There are 3 ways to turn a row about zero (a turn may also mirror it). The second row of each pair is the first, turned, with some noise. The first 30 pairs use one turn. New pairs use 2 turns, one after the other, and a turn may come again.
(in the rows, 128 means zero)
Some pairs, each with its turns in order after it:
[149 112 170  79 125 106 138 131 102]
[111 181 176 128 149 121 113 141 131] : Z_624

[123 134 149 104 108 174  76 155 135]
[151 125 147 172  97  97 160 157 141] : Z_180

[132 155 174 123 125 107 170 155 111]
[170 154 149 132 168 138  90 129 143] : Z_180

[102 145 126 195 118 130 120 133 174]
[ 97 146 121 179 162 133 139 140  82] : Z_180

[136 140 124 124 105 143 122 117 118]
[130 141 128 131 152 132 149 133 130] : Z_732

[ 79 156 190 131  79 120 131 130 100]
[157 158 111 201 142 177 107 117 119] : Z_732

[156 128  97 125 153  80 186 109  85]
[119 167 138 155 173 142 175  77 160] : Z_624

[116  98 125 122 131 116 131 102 137]
[116 130 141 109 105 151 127 123 110] : Z_180

[159 122 108 116 196  92 134 129 122]
[ 87 125 110  88  93  95 130 107 151] : Z_732

[162 139 135 132 175 135 114 124 125]
[142 103  84 136 120 144 112 143 140] : Z_180

[ 81 151 126 114 132 128 207 125 127]
[ 93 175 163 116 153 128  72 127 144] : Z_180

[117  67 118 117 121 137 156  96 125]
[ 95 108 167  87 109 158 139 114 128] : Z_180

[119 106 106 145 126 137 134 124 176]
[133  92 147 122 114 126 132 169 101] : Z_732

[ 62 130 163 167 108 172 142  89 156]
[132  87 125  51 103  85 157 123  98] : Z_624

[124 192 148 208 124 100 107 126 132]
[180  67 163 125 102 137 172 142 172] : Z_624

[114 123 168 157 153 133 132 108 160]
[113  99 137  89 106 109 123 114 151] : Z_624

[146 131 174 147 130 112 195 141 115]
[153 131 158 126 175 171  80 127 148] : Z_180

[107  49 130 169 121  66 102  99 160]
[ 99 112 144  73 100 219 129  93 123] : Z_624

[ 97 113 143 146 144  96 129 143 135]
[124 127 129 161  86 127 103 133 122] : Z_732

[143 135 111 118 128 169 132 105 193]
[113 131  74 110  87 100 122 137 153] : Z_624

[134 131 161 127 131 113 121 118 121]
[140 132 100 152 115 123 137 112 131] : Z_732

[135 128  83 180 127 166  82 208 134]
[153 128 185 123 143  72  96 188 185] : Z_732

[125 117 120  48 145 129  61 136 179]
[ 63 142 123 164  69 138  83 179 105] : Z_624

[157 113 141  71 129 136 129 134 121]
[108 184 131 140 141 119 104 145 132] : Z_624

[123 142 120 160  51 147 126 140  53]
[140 149 181 176 190 169 144 120 170] : Z_732

[106 153 100 115 118  63 122 133 188]
[ 78  92 115 138 116 178 164 173 143] : Z_624

[121 109 134  83 120 106 154 103 152]
[128 137 152 121  96 149 105  96 124] : Z_180

[125 129 120 120 145  69 172 208 169]
[137 194 115 166 152 159 117  60 160] : Z_180

[134 163 131 127 145 136 122 106 147]
[119 119  91 129 139 119 144 148 128] : Z_732

[135  99 107 125  66  84 176 119 200]
[154  95 145  86  75 212 144 163 103] : Z_732

New pairs, each followed by its turns in order:
[125 110 100 151 122 127  48 190 133]
[185 133  78 123  79 153 117 129 179] : Z_732 Z_732

[118 147 131 172  57 112 130 130  62]
[177 139  92  97 118 184  78 117 184] : Z_180 Z_180

[126 129 168  48  67 149 130 149 139]
[132  91 167 204 173 124 115 182 118] : Z_624 Z_624

[146 138 113 126  75 111 119 143 101]
[124 126 116 111 121  81 120 145 165] : Z_732 Z_624

[126 114 137 139 168 141 205 122 133]
[116 133 130 126  91 150 103  95  56] : Z_732 Z_624

[208 137 146 157 151 115 184 151 109]
[145 106 146  85 103 110 164 147  45] : Z_732 Z_732

[129 124 160 186 133 161 154 135 111]
[118 112 131 112  88 157  98  81 139] : Z_732 Z_624

[161 127 132  81 147 132 120 148  68]
[100 143  71 124 120 127 170 143  97] : Z_732 Z_732

[117 121 132  99 197 109 137  89  62]
[132 139 137 157  61  67 152  94 163] : Z_180 Z_180

[150 129  48 145 135 127 126  78 122]
[107 124 130 132 107 180  60 117  85] : Z_732 Z_732

[147 112 108 107 116 131 118 134 170]
[121 169 136 143 157 121 115 150 127] : Z_732 Z_624

[117  96 133 119 114 134 128 162 128]
[165 106 118 137 116 120 134 144 118] : Z_732 Z_180

[125  97 134 131 181 112  97 146  99]
[152 122 169  99  82 120 118 108 111] : Z_624 Z_624

[143 107 132 133 107 194 162 154 115]
[ 99 143 164 140  98 113  80  97 140] : Z_732 Z_624

[111  85 134 114 103 135 113 119 144]
[133 180 138 128 161 124 132 120 125] : Z_624 Z_732

[121  92 141 208 128  48 138 162 137]
[ 93  87 170 159  56 174 129 167 164] : Z_624 Z_180

[ 91 135 111 114 153 165  48  88  83]
[152 124 152 186 152 172 171  86 176] : Z_624 Z_732

[ 48 188 120 115 128 133 106 130  87]
[112 111 158 202 158 142 158 193 142] : Z_180 Z_624

[137 172 208 129 116 111 148 118 132]
[181 130 167 155 106 137  74 122 161] : Z_180 Z_624

[ 78 123  48 151 172 208 155 142 161]
[ 52 125 215 116  94 135 200 115 128] : Z_624 Z_732

[161 114 158 118 132 129 141  95 138]
[137 150 133 150 106 101 104 119 104] : Z_624 Z_180

[184 102 147 157 158 132 135 113 137]
[138  88 175 112 150 101 123 123 102] : Z_180 Z_732

[123 172 158 137 143 138 130 120  70]
[171 113 118 124 156 179  92 122 108] : Z_624 Z_180

[134 141 208 146 100 126 116 173 142]
[195 146 124 173  88 158 153 123 158] : Z_624 Z_180

[173  92 159  83 116 132 133 146  86]
[110 163 114  84 111 129  85 145 173] : Z_180 Z_624

[132 160  96 132 133 173 127 159 134]
[113 108 170 115  95 120 153 135 170] : Z_624 Z_732

[134 197 121 136 145 120 150 146 158]
[102  89 100 102 153 165 117 114 142] : Z_624 Z_624

[135 133 135 202 116 206  99 139  91]
[ 92  78 156 111 116 159  91  84 191] : Z_732 Z_624

[105 170 132 114  96 102 128 135 130]
[165 123  89 118 135 115 109 129 110] : Z_180 Z_180

[173 109  82 135 194 118 158 166 120]
[142 177 156 125  50 140 137 102  95] : Z_732 Z_180

[119 136 143 101 139  99 134  68 126]
[163 117 138 101 109  79 158 133 125] : Z_180 Z_180

[146 120 143 130 137 144 120  95 128]
[132 144 135 125 110 136 147 159 131] : Z_624 Z_624

[141 120 107  66 139 134 136 128  61]
[164  91 168 158 124  97 172 113 156] : Z_624 Z_624

[101 177 105 139 125 123 120 123  87]
[130 106 137 117 184 169 112 117 143] : Z_624 Z_180

[175 128  88 119 131 149 127 107  84]
[114 149 134 119  92 164  70 130 130] : Z_732 Z_180

